The rows are grouped in 5 different ways at once. Each group adds its own fixed numbers to the row, and there is some noise. The rows also spread widely along 17 directions, which tell nothing about the answers.
In the rows, zero is written as 128.
Some rows, each with its group in each grouping after it:
[192 135 126  92 171 109 162 146 135 124 158 167 105  91  98 107 127 168
 109 122 131 111 125 159  82  82  90 126 121 136 179 101 155 134 128  96
 150]
N X (4) muze nog
[125 111 146 140  87 156 127 113 109 138 150 162 128  99 202 112  87 117
 143 125 167 171 136 167  80 115  81  99 128 165 138  70 128 136 155 175
  88]
D Z (3) Dut gomef
[166 174 108 159 153 155 159 111 179 193  78 103  98 138  94  62 116 108
 125 132 187 127 135 106  47 174  97 146 162 137 125 149  92 142 128 166
  82]
D A (0) Dut pudum
[134 159 131 118 174  87 179 177 124 161 136  91  93 156 131 119 125 150
  72 191 127 107 166 124 112 120 102  80 116 156 136 144 143 129 109 102
 132]
W X (1) duta gomef
[160  57 174 111  85 113 128 172  98 110 110 120 136 129 182 131 146  95
 141 101 153 112 137 158 127  98 147 139  50 163 151  57 142 150 133 153
 103]
K Z (0) duta nog
[119 137 169 161 149  78 132  96 179  73 155 133  92 101  55 142 123  78
 113 123 129 135  84 136 111 126 126 159 152  94 201 113 181 162 142  94
 140]
T B (3) muze pudum
[139  95 148 136 112  99  84 167 192 101 125  96 172 134 114 188 122  59
 163  85 136 100 135 141 146 127 145 199 122 123 164  94 149 149 137 151
  86]
K Q (2) duta gomef
[165 159 100  72 176 141 146 154 171 184 140 129 148 136  79 158 133 185
 141 140 115 119 165 108 122 103 119 160 169 128 125 153 156 130 104 121
 134]
P Q (1) duta nog
[150 125 117 106 190 180 155 120 121 188 117 141 110 158 130 109 167 147
  87 116 139 109 135 150 132 134 100 112 182 123 124 159 119 167  97 179
  64]
P B (5) Dut nog
[135 118 147  84 197 121 111 129 113 141 159 125 123 136 132 145 148 144
 158  91 100 133 160 104 152 108 126 114 132 156 145  87 204 159  89 118
  55]
T A (2) duta pudum
[165 150 174 135 121 141 141 154 193 106 106 123 144 131  60 140 138 116
 112 144 124 138 147  87 132 120 132 180  61  97 137 123 130 107 106  94
 136]
N B (5) duta pudum
[119 134 125  91 152 152 133 126  93 142 137 180 137 127 178  92  88 167
 111 152 127 159 131 124 102  91 100 136 143 165 121 133  91 140 104 165
  98]
W Z (4) duta pudum
[169  88 144  57 187 140  93 137 138 129 123 166 167 113 116 120 157 176
 139  81  73 110 154  98 158  71 167 173  73 112 156  85 141 177  78 119
 103]
W X (5) duta pudum
[177 129 137 143 133 104 120 136 187  97 109 119 145 149  65  98 125  95
 108 112 134 110 130  87 128 115 147 163  98 124 143 101 112 129 124 104
 119]
P Z (3) Dut pudum
[113 122 168 162  96 157 139  61 119 114  74 135 120 111 122  96 106  99
 100 152 156 197 107  92  68 139 158 114 113 176 138 128  95 147 147 165
 128]
D X (5) muze pudum
[130 175 170 152  81 158 184 141 166 172 114  71  92 142 128 115 122 118
 151 179 198 116 171 102 102 136 129 115  89  97 104 124 143 107 134 162
 138]
P X (0) muze nog
[171 141 115  99 113 150 137 147 174 136 140 162 155 125 139  72 109 142
 137 111 173 100 144 133  88  79 109 107  97 101 129  76 107 142 133 166
 141]
N Q (1) duta nog
[135 101 137 156 136  65 143 132 182 152  78  82 102  84  94 138 158  68
 115 123 106 102 115 145  82 126 157 214 128 105 201 119 132 183 138 132
 150]
K B (3) muze pudum
[123 127 132 103 197 135 152 102  57 119 112 148  87 145 132  87 113 156
 100 125 132 156 105 108  79 118 128  89 151 232 163 134 119 169 101 128
  90]
W B (5) duta pudum
[136 139 113 163 105 113 122  66  91  93 133 113 132 155 105 137 143 112
 118 105 148 144 100  95 192 157 193 118 240 178 130 126 152 108 139 161
 102]
P Q (4) duta pudum
[135 155 129 143 160  93 171 134 127  85 154 151 105 120  83 137 131 121
  61 152 112 132  87 138 120 119  85 119 176 137 166 146 158 120 140  96
 145]
W Q (2) duta gomef
[116 120 156 109 141 116 110  62 118 157  93 131 115  84 143  76 104 158
 148 141 108 178 149  87  75 117 176 192 118 144 166 106 108 165 101 142
 130]
T Z (4) muze pudum
[125 120 136 134 101  56  93  68 112 123 106 123 116  81 136  87 139 104
 102 168  77 173 125  95 131 115 187 175 165 153 161 116 133 131 125 157
 155]
D B (0) duta nog
[169 144 143 110 158  78 161 139 148 132 147 107  73  92  99 118 120 163
 149 137 140  80 138 143  98 112 148 160 130 120 199  99 172 122 125  85
 165]
N X (5) muze nog
[132 141 131 140 113  92 111 101 152 103 155 130 129  99 103 126 142 100
 113 128 108 154 140 105 140 104 135 106 154 120 144  89 180 139 138 136
 146]
N B (1) duta gomef
[127 118 153 119 104 127 122 153 141  51 127 136 171 149 111 157  91 112
 143 114 165 125 107 110 120  92 161 121  84 180 150  88 116 130 144 125
 137]
N Q (2) duta gomef
[139 122 147 131 104 117 119 138 106 143 132  82 132 142 148 158 154  76
 137 132 136 162 183 113 123 124 128  71 123 203 100  90 195 135 138 172
  87]
W Q (1) muze nog
[199 108 128  79 143  98  64  94 167 152 137 144 185 136 127  94 122 119
 109 108 120 156 194 114 151 125 143 130 124 158 118 101 125 129 106 149
  85]
N Q (5) muze pudum
[151 145 113  77 191 104 168 149 117 175 120 108  86 142 129  91 161 140
  88 164  99  97 151 122 110  84 124 121 147 149 131 152 143 153  97 164
 121]
W B (3) muze nog
[125 120 159 114 154 137 120 130 120 141  93 137 125 125 136  69 180 115
  95 139  67 136 156  66 125  72 119 140  69  90 130  99 133 176  72 150
 107]
P Q (0) duta nog
[ 94 162 184 135 101 112 119  85 120  40 162 136 105 135 116  98  38 106
 158 172 169 168  98  76 105  92 157 123 127 184 159 108 147 100 135 132
 133]
K X (2) muze pudum
[175 129 150 110 120 148 104 105 143  96 120 126 111 102 107  89 143  78
 175  70 144 150 141  90  77  94 113 135 105 155 148  64 183 162 141 173
  85]
T B (5) duta nog
[158 115 160 159 160 128 160 125 119 115  76  85  60 142 118  59 156 101
 125  74 167  88 115 121  74 143 139 118  86 139 192  75 129 184 114 129
  89]
K B (5) duta gomef
[198 144 130  78 158 149 138 172 164 145 160 185 159 113 116 126 124 169
 130 111 123 125 156 137 126  78  69 151 102 113 133 101 140 111 110 106
 105]
P B (2) duta pudum
[137 115 122 132 132 171 156 108 174 190  69 117 138  98 105 153 145 177
 157 112 147  96 107 134 119 155 194 230 179  79 167 151  91 159 126 164
 142]
K X (5) duta nog
[162 102 148 139 159 131 174 170  92 112  82 138  97 135 113 142 152  80
  59 135 132 153  90 162  63 127  63 124 112 222 168 142 123 148 137 130
  86]
D B (3) duta nog
[125 100 147 157  90  97 119 130 106 143 116 116 143  87 153 166 147 106
 117 143 100 192 168 120 115 131 130 108 118 181 135  78 163 128 138 119
 126]
N Z (1) duta nog
[154 106 180 103 132 160 149 147 131 145 105 111 116 122  89 178 186  91
 118 128 119 161 146 130  98 118 103 158  82 154 135 134 192 155 124 151
  94]
T B (1) Dut nog
[137 128 128  98  75 116 113 158 135 118 150 159 157  64 144 169 117 107
 145 165  93 170 140 134 108  63 102 185 137 155 131 105 164 107 153 169
 153]
W B (1) duta nog
[ 86 138 146 155 117 193 129 138 175 110 107 135 159 140 113 172  84 113
 144 138 163 143 104 107 103 127 120 153 146 130 136 140  94 150 138 163
 107]
K X (5) duta gomef
[130 183 156 103 181 152 160 148 133 128 155 122  92 126  91 117 111 197
 156 150 116 148 157  72  86  81 108 113  88 142 153 106 168 130  81  79
 134]
D B (4) duta gomef
[173  77  99  69 182 105  92 150 100 135 104 138 146 140 146 144 152 103
 102  82 102  96 130 167 144 107 137 159 184 214 158 128 117 168 120 178
  56]
N B (5) muze gomef
[217 104 100 135  97 187 140 132 112 145  74 168 180 112 136 109 194 134
 126  63 118 141 125 114 134 103 116 134 138 158 111  72 120 119 141 177
  90]
K Q (3) duta nog
[ 81  95 154 147 134 184 124  99 116 118  98 131 137 129 117 164 183  55
  89 105 111 162 112 101 117 105 120  86 133 134 114 127 160 213 134 197
  78]
P X (5) Dut pudum
[146 150 159 127 104 122 135 150 147 150 153 115 107 132 156 140 103  76
 109 182 153 160 163 158 106 137  45 145 132 161 122 141 156  95 139 169
  71]
T B (3) Dut gomef
[171 123 182 109  93 186 146 128 121 121  84 141 134 146 136  76  69 154
 155 139 205 158 131 120  55 123 136 167  43 196 152 103  70 110 120 149
 108]
K B (1) Dut gomef

New rows. What belongs after each?
[109 146 180  99 100 175 156 126 139 127 138 138 118 129 125 138 128 109
 132 165 142 137 126 124 127  86 121 172 111  84 120 140 162 132 118 181
 132]
P Q (1) muze pudum
[200 126 120  86 112 164 152 119 116 159 108 172 132 122 166  49 132 134
 101 135 152 146 141 140  91  81  93 116 119 162 110 111  99 118 133 205
 105]
K B (3) muze nog
[198 111  76 134 131 136 104 116 172 177  93 140 175  92 115 131 173 117
 122  76  95 129 146 118 147 139 122 174 202 125 125 105 128 137 140 174
  90]
K A (5) duta gomef
[110 108 112 153 136 142 154 134 123 156 125 129 133 118 140 191 175 147
 104 119 111  96 106 161 197 147 148 146 214  89 143 134 144 141 130 147
 120]
P A (5) duta gomef
[241 175 113  51 131 132 147 125 156 129 169 169 125 128  86  68 119 145
 117 132 160 144 151 121  98  84  74 120 140 160 110 123 173  82 145 156
 124]
T B (1) duta nog
[153 141 114  88 135 163 131 115 146 187 118 164 161 121 150  91 136 179
 108 162 103 157 164  95 142  90 131 133 143 114  89 134 103 119 103 175
 124]
D Z (3) duta nog
[138 126 156 110 124 141  96  97 130  68 148 110 115 155  97 114 101  99
 206  83 170 121 105  87 123 104 176 157 146 177 165  81 182 140 122 170
  81]
K Q (3) Dut nog
[153 155 145 108 117 225 118 128 152 112 149 154 160 150 106 148 109 119
 181  84 177 167 150  94 122 111  92 132 131 144  85 109 163 123 125 180
  52]
N Z (4) duta pudum
[152 156 114 165 152 178 148 115 165 115 113 155 153 139  51 154 110 133
 137 102 157 162 101  91 108 140 110 118 179 167 131 121 122 126 139 107
 102]
P A (3) muze pudum
[220 160 103 113 144  99 138 141 142 132 145 157 151 121  92  94 137 180
 111 123 123 145 160  95 125 101 109  84 132 173 128  87 138  93 130  79
 138]
T B (0) duta nog
[148 132 119 136 191 139 161 124 119 145 103 159 106 106 113  71 159 161
  92 115  93 140 123 102  75  86  92  88 123 133 165  95 125 179  99 111
 121]
K B (3) duta nog
[132  74 123  66 166  90  78 102 149 195 138 144 184 129 160 168 128 162
  78 149  91 137 177 162 191 143 170 156 170 129 140 159 109 159  97 155
 106]
N X (5) duta gomef
[144 154 138  99 125 159 187 142  92 150 138 140  89  98 138 139 144 140
 123 156 127 148 135 134  83  77  82 131 136 157 126 133 170 122 130 156
 132]
P B (4) muze pudum
[146 100 192  84 102 116 108  78 126 141 167 143 142  91 122 163 155 165
 146 132  99 180 164 131 190 108 200 160 103 101 147  89 207 123 107 123
 148]
D B (1) muze pudum
[104  99 174  80 140 202 160 161 136 166 116 136 146 159 156 175 120 145
 143 137 163 122 135 158 127 121 131 181  88 111 120 154 119 165 100 179
  86]
W Z (3) duta pudum
[120 123 195 132  96 159 156 107 134 132 106  89 110 148  88 171 178  82
 103 174 128 166 130 105 157 136 157 167 117 122 114 167 182 120 116 175
 114]
K B (3) Dut nog
[ 96  89 170 123 133 163 127  98 100 129 155 166 136 124 166 142 140 161
 101 130 133 138 123 155 170 119 152  85 131 101 143 103 136 161 107 150
 109]
N X (5) Dut nog
[172 175 111 135  89  70 176 126 109 116 133 107 106 114 121 103 145 144
  85 186 121 136 139  94 139 110 139 102 152 166 120 113 156  59 152 123
 179]
T A (4) duta gomef
[175 165 108  65 148 128 144 114 127 138 158 123 128 130 106 110 132 148
 132 126 137 158 172  87  80  70 104  50 133 196 103 105 190 138 138 152
 128]
T Q (4) muze gomef
[147 147 125  82 156 151 145 111 165 172 136  99 130 154  91 125 186  93
  98 125 119 145 178  80 127  89 115  74 133 119  63 148 202 165 123 190
  94]
K Z (2) Dut pudum
[158 154 149 126 146 194 155  91 133 108 105 160 119 137  90  62 108 139
 137  95 183 146 105  93  56 108 114 125 108 142 145 106 105 159 120 150
 109]
P Q (4) muze pudum
[107 122 138 107 150 185 162 112 108 176 123 144 116 138 149 160 119 142
 119 149 152 159 115 149 104 133 103 127 187 163 132 171 142 153 125 193
  85]
K X (3) duta nog
[144 129 170 124 143 166 141  87 115 195  82  84  94 147 123  93 165 136
 152 122 145 148 178  82 125 155 165 149 122 130 117 122 149 154  86 161
  73]
P Z (0) muze nog
[105 175 126 156 178 153 164 179 144 112 107 103 102 175  84 145  89 103
 111 167 165 127 108  99  47 132  63 107 155 207 140 171 102 141 126 123
  85]
T Q (5) Dut nog
[139 139  96 138 121 111 168 151 128 212  83  86 122  96 142 169 139 137
 134 152 132 145 155 132  73 144 134 152 173 196 135 143 122 134 145 146
 132]
D B (0) duta pudum
[188 105 118  90 121  98 125 101 108 186 134 160 141  89 186 109 117 169
  91 141 133 169 166 178 113 143 106 126 155 182 146 114 115 115 139 143
 114]
T B (5) duta gomef
[140 148 110  86 172 102 100 157 182 149 184 150 154 112 114 140  83 135
 128 150 108 151 176 110  76  68  56  92 131 159 132 107 163 154 124 117
 113]
K X (0) Dut gomef
[132 155 150  82 145 152 139  88 129 187 123  74 100 162 125 105 175 132
 135 150 113 153 195  49 164 112 176 118 134 122  77 144 202 134  87 191
  89]
D Z (3) duta pudum
[ 95  80 170 142 111 190 112 128 129 158 128 134 149  96 166 188 116 114
 180  92 165 173 150 166  67 127 103 136  92 147 152  76 138 197 129 166
  77]
P B (4) Dut nog
[ 90 165 162 139 197 146 143 151 166 142 164 123  70 136 113 113 111 125
 139 131 127 107 134 118 105 109  78 145 137  59 163 121 174 171  83 118
  83]
D Z (1) duta pudum
[163 139 153  35 142 148 170 153 112 156 160 129 115 161 125 126 134 172
 116 170 157 111 161 125 129  71 129  98  89 154 105 145 172 122 112 154
 130]
P X (0) Dut nog
[126 156 148 152 151 135 180 122 124 159 142 105  86 142  98 168 171 138
  84 161 120 127 130 140 183 166 111 150 205  93 128 178 182 102 114 117
  97]
P Z (2) Dut gomef
[174 124 106 131 162 130 148 175 117 125 105 162 144 122 112 163 158 108
  87 117  94 113 100 153 152 119  87 175 191 167 137 144 126 106 128 130
  77]
N A (2) muze pudum
[155 130 155  91 132 105 127  92 107  78 151 143 103 136 115  85  94 108
 123 123 171 141 118 126  93 100 134  87 122 198 160  97 160 142 145 144
 118]
N X (0) muze gomef
[162 163 116 110 151 174 148 116 123 143 159 170 114 134 141 107 100 154
 121 130 172 145 127 140 106 130  60  94 199 161 125 136 141 110 139 162
  76]
T X (5) duta nog
[129 143 131 151 139  92 134 126 126 121 144 140 123  86 114 148  93 167
 141 162 108 160 135 114 108 112 128 123 162 178 176  95 145 104 130  73
 149]
N X (3) muze nog
[127 108 133  82 137 191 152 130 107 162 117 157 154 155 161 142  98 158
 114 128 184 147 127 160  81 120 106 116 125 184 125 148  85 165 124 185
  96]
P Q (4) duta gomef
[155 145 134 109 148 147 163 160 129 127 125 185 140 126 125 102 130 140
  72 157 123 145 115 128  86  85  51 108 107 137 130 130 107 137 121 127
 125]
T Q (0) duta nog
[ 98 113 153 130 129  45  99 110 105 147 122  95  93 108 179 106 115  84
 112 173 103 136 154 132 122 121 162 160 142 159 170 115 130 154 105 154
 111]
N B (0) muze pudum
[127 165 165 127  89 186 140 176 152 102 146 145 147 167 139 131  94 146
 152 173 165 113 132 111 173  86 129 147 119 110 104 119 109  71 109 159
 116]
K B (1) muze nog
[150 183 129 109 155 190 138 176 153 102 174 152 129 187 111 114  86 123
 146 129 184 122 141 106 113  84  51  80 141 160 102 120 143 113 115 155
  65]
P B (1) duta nog
[ 94 122 127 115 171 184 128 171 127 128 136 169 162 130 116 207 144 112
 128 115  88 150 107 119 126  81  68 144 170 143 131 143 163 177 108 148
  72]
K Q (0) duta pudum
[141  89 155 145 107 139 144 113 110 120 135 182 152 101 146 140 114 193
 128 110 152 125  84 184 145 142 152 168 140 114 193  89  98 127 126  99
 139]
K Q (0) Dut gomef
[145 130 126 128 117 165 141 155 117 146  94 140 148 160 180  93 133 112
  91 157 139 115 140 123 152 117 115 129 130 143  86 132  70 112 112 196
  79]
W A (5) muze pudum
[177 131 128 116 125  92 141  75 167 183  92  68  95 139 110  56 154  96
 115 118 172 110 159 109 108 161 193 132 129 120 129 120 147 156 132 189
 128]
D A (1) duta pudum
[138 125 160  80 123 110  95 131 186 131 161 125 160 128 117 134  90 118
 140 144 144 143 177 115 105  91 128 121  71 133 135  97 155 152 131 144
 124]
T X (1) Dut gomef
[190  85 111 125 125  90 131 115 142 142 109 105 155 122 112 137 180 128
 115  55 147  99 149 139 138 139 193  91 119 149 152  69 148 165 142 121
 139]
N Q (5) duta pudum
[189 108 173  74 133 119 111 101 126 112 160 136 113 123 131  85 154 116
 143  88 143 121 154 132 147  84 147 112  92 125 144  70 203 135 121 163
  96]
D X (2) muze nog
[156 173 112 145 130 154 192 108 125 167 121 162 123 124 107 118 145 185
  63 172 131 137 116 143 152 148 111 127 213 106 127 169 112  83 124 128
 150]
N Q (1) muze gomef
[109 187 162 124 123 125 149 169 182  83 145 123 134 166  80 132  75 139
 128 201 150 107 114  82 136  88 150 163 107 108 132 150 107  92 107 105
 166]
D Q (0) muze pudum
[150 176 155  80 152 179 140 149 179 128 156 146 116 115  81 140 103 107
 139 150 128 167 157  98  55  82  22 157 104 124 125 140 188 135 120 140
 101]
P Q (5) duta gomef
[131 118 185  57 126 167 130 101 145 162 168 135 134 119 131 166 127 179
 163 151 139 150 169 130 156 101 164 145 111 102 127 126 191 132 107 154
 131]
K X (5) muze nog
[211 124 146  79 146 172 160 178 141  94 145 206 170 150  90 125 139 174
 101 111 148 101 100 158 152  82  92 151  96 118 135 118 112 103 113 110
 122]
W Q (0) muze nog
[140 144 124 137 130 131 112 204 160 102 139 166 170 123 128 158 115 109
 128 141 104 122 123 122 127  86  54 169 139 132 139 110 118 114 123 122
  94]
T Q (0) duta nog
[103 127 143 153 137 181 114 155 170  98 144 182 179 137 123 154 106 121
 134  99 148 131  99 127 129 103  93 127 130  95 137  99 104 164 118 136
  93]
D Q (0) duta pudum
[130 129 185  93 175 179 159 163 133 100 135 173 125 137  98 135  98 154
 128 133 145 148 108 127  63  85  71 144  55 144 170 123 131 153 100  92
 112]
P Q (2) duta nog
[114 159 161 143  60 112 162 135 162 143 125  74  93 114 140 108 127  75
 140 190 160 130 159 101  95  99 136 130 108 102 104 115 160 121 148 184
 164]
K Z (0) muze nog
[159 111 118  61 166 108 125 147 190 146 142 155 167 136 101 147 152 127
  89 124 103 101 136 138 154  82 129 164 133  86 128 144 141 165 123 150
 127]
T Z (3) duta pudum
[129 171 122 175  90 130 156  67 151 133 137 142 136 132 115  89  88 181
 128 152 181 153 116  89 149 162 180 110 193 110 125 120  96  93 133 118
 159]
K Z (0) duta pudum
[129 177 177 115 105 140 169 101 151 129 121 118 108 114  92 106 134 140
 125 188 120 149 135  81 131 110 153 195 115  82 123 153 154  91 109 141
 161]
W Q (2) muze pudum
[140 126 183 120 105 129 133  99 113  92 160 120 107 141 121 116 167 165
 128 145 121  94 121 105 240 109 212 141 133  66 142 100 183  93 100 133
 142]
K X (5) Dut nog
[159 100 112 137 102 143 148 169  79 161 108 122 139 120 168 190 186 143
 137 108 114 109 129 162 194 137 152 163 204 162 126 112 155  99 137 159
  92]
D Z (1) duta nog
[177 113 159  93 145 180 156 125 121 135 123 127 133 152  80 184 202 114
 124  74 142 134 129 143 153 134 117 126 143 142 124 132 208 153 130 156
  68]
T Q (0) muze gomef
